The same things were measured in two ways. Each way mixes the same 6 hidden numbers, adds some noise and spreads widely along 2 directions of its own, which tell nothing about the thing.
In the rows, zero is written as 128.
Some things both ways: the first way, then the second way.
115  133  126  111  107  138  138  109  151  142  158  113  121  133  103  135
128  121  106  128  92  106  115  108  124  122  99  153  148

121  110  130  133  137  130  133  135  124  130  135  134  154  124  133  125
125  145  115  145  126  129  147  130  124  107  140  142  128

131  144  130  106  105  132  133  129  127  134  144  116  133  114  107  115
140  139  112  151  121  132  78  123  125  143  108  147  160

144  100  117  167  121  129  128  103  96  174  81  124  150  105  140  165
106  131  133  120  164  131  66  123  115  155  160  132  114

149  109  119  118  125  114  141  141  125  130  125  133  130  151  132  135
165  129  151  125  134  115  125  128  118  127  140  118  122

131  143  122  128  127  124  125  129  120  138  69  141  130  127  132  133
109  135  134  118  156  133  115  139  138  141  162  108  121

118  135  136  114  140  126  128  140  133  116  115  142  135  132  128  111
127  141  121  144  138  133  148  140  137  113  134  128  128

121  141  110  144  129  118  137  140  132  130  85  152  122  158  135  167
138  134  143  100  118  121  145  126  119  154  192  102  114

130  130  131  113  129  134  123  115  139  129  133  112  126  122  122  106
109  118  111  133  140  120  125  135  135  114  103  144  123

128  158  105  96  100  135  146  146  154  130  132  130  142  150  110  114
118  157  139  129  95  104  152  132  128  130  124  122  175

143  137  107  138  110  120  135  129  119  146  91  129  129  133  128  152
105  127  130  104  127  120  120  117  137  146  175  107  125

130  110  155  105  139  115  131  144  112  114  134  140  125  119  124  116
169  125  112  164  145  147  110  127  137  102  123  142  119

123  157  99  151  124  129  132  135  139  125  113  129  133  144  130  150
96  137  133  97  106  110  170  133  141  146  174  97  135

111  138  149  154  160  118  112  146  98  95  131  136  126  101  137  136
137  133  111  149  148  158  132  153  156  136  151  110  125

142  125  109  147  134  126  126  125  127  129  126  113  130  133  140  138
116  122  143  107  143  111  132  142  127  147  137  115  120

Other things, the second way, with their names:
Q960: 160  136  150  115  117  108  92  114  92  151  141  134  136
Q8: 142  102  106  123  114  128  109  115  155  139  119  118  134
Q388: 101  145  137  132  142  111  120  136  130  121  110  132  149
Q267: 111  118  130  129  167  126  99  126  144  115  125  124  116
Q83: 170  110  156  100  122  97  175  127  121  116  139  106  99
Q534: 100  144  121  139  140  134  129  139  142  128  136  125  141
Q140: 153  104  104  116  95  137  57  106  157  178  126  110  159
Q472: 145  164  124  140  91  143  113  114  131  146  183  114  167
Q499: 108  128  110  141  127  120  124  145  139  126  81  141  153
Q329: 130  100  117  123  172  138  63  92  120  116  173  145  71
Q832: 134  127  123  126  133  130  121  154  125  160  124  122  130
Q592: 107  95  104  117  145  134  122  139  171  136  119  106  114
Q999: 112  117  123  134  160  115  146  155  133  111  91  136  111
Q773: 103  160  139  122  118  111  130  127  109  139  159  130  146
Q526: 151  112  108  144  142  139  109  114  131  103  136  146  103
Q548: 154  132  126  132  109  125  119  107  133  120  150  125  140
Q70: 127  133  152  114  135  110  177  160  141  137  124  94  132
Q544: 160  126  113  149  133  130  127  128  119  110  121  149  115
Q795: 132  155  117  156  120  128  131  131  120  114  124  145  149
Q179: 78  117  121  117  165  131  140  152  160  133  139  106  113
Q31: 87  121  109  126  146  140  97  140  171  150  122  108  146
Q933: 133  147  147  109  114  112  145  137  103  155  167  120  131
Q11: 91  120  114  105  119  128  145  130  162  146  161  99  132
Q572: 90  126  131  106  152  121  154  175  129  166  133  108  111
Q7: 139  136  147  113  128  135  156  153  158  155  170  73  138
Q43: 86  151  111  164  165  142  97  145  142  110  106  147  145
Q907: 86  152  125  122  103  114  123  137  149  156  118  112  189
Q288: 133  103  110  133  129  117  107  115  163  109  85  126  137
Q959: 132  150  138  120  99  123  158  153  150  164  141  87  177
Q92: 128  103  130  115  147  113  166  153  149  121  100  112  108
Q797: 94  130  101  141  150  139  126  143  140  124  128  138  120
Q769: 124  103  133  96  147  124  156  138  142  133  166  100  83
Q558: 133  149  130  142  108  118  122  112  132  115  133  134  160
Q285: 142  144  143  113  111  112  133  129  96  150  159  130  126
Q29: 188  128  140  143  134  124  132  127  125  111  130  123  120
Q469: 152  133  122  126  105  135  145  126  125  138  166  119  125
Q428: 146  130  143  94  83  84  165  126  84  149  139  136  124
Q582: 159  150  123  154  120  137  127  142  118  134  124  140  142
Q416: 144  166  152  137  122  120  175  152  103  131  160  122  138
Q30: 122  90  110  110  145  124  125  124  146  125  137  121  90
Q555: 117  122  99  140  133  141  87  114  135  128  142  144  124
Q202: 83  148  92  162  139  154  136  147  153  120  133  136  146

Some of these things the first way, each followed by its name:
120  180  108  115  93  143  134  127  144  134  124  117  133  119  103  122 -> Q907
101  182  115  137  126  126  130  147  141  99  131  134  116  138  116  145 -> Q959
96  157  117  179  174  136  99  110  140  105  113  117  118  120  150  141 -> Q572
119  138  140  152  145  123  107  109  113  114  141  107  95  102  128  142 -> Q592
151  145  95  109  97  132  145  148  139  143  104  127  160  143  122  112 -> Q773
131  122  121  154  156  114  119  125  122  117  104  131  107  141  147  155 -> Q769
120  134  137  117  116  126  129  116  120  146  100  133  125  113  113  131 -> Q555
124  136  132  120  135  126  132  150  127  105  156  130  140  126  124  115 -> Q582
126  136  125  129  126  131  128  132  123  131  110  128  145  115  127  119 -> Q534
136  114  127  121  110  118  149  137  118  141  126  141  132  140  117  152 -> Q548
111  154  139  129  136  138  115  138  116  110  128  125  151  88  127  100 -> Q202
112  151  126  141  144  128  116  126  135  106  134  119  115  123  129  131 -> Q832
118  134  136  134  123  124  127  115  119  124  150  117  96  119  112  156 -> Q8
157  101  107  127  141  111  140  144  137  115  156  123  114  175  141  144 -> Q83
124  152  122  153  144  110  124  152  112  102  111  141  114  133  138  158 -> Q7
107  144  133  147  155  131  108  109  127  128  78  133  119  113  138  135 -> Q179
120  141  102  146  130  130  138  134  143  132  106  140  141  153  136  152 -> Q933
114  123  133  143  169  126  110  112  143  105  145  117  100  131  140  134 -> Q92
162  84  131  113  112  112  138  111  98  179  57  140  130  128  132  143 -> Q329
127  131  104  140  126  127  141  134  142  135  117  135  140  153  132  148 -> Q285
104  143  120  146  158  126  120  129  148  108  117  135  116  147  140  141 -> Q70
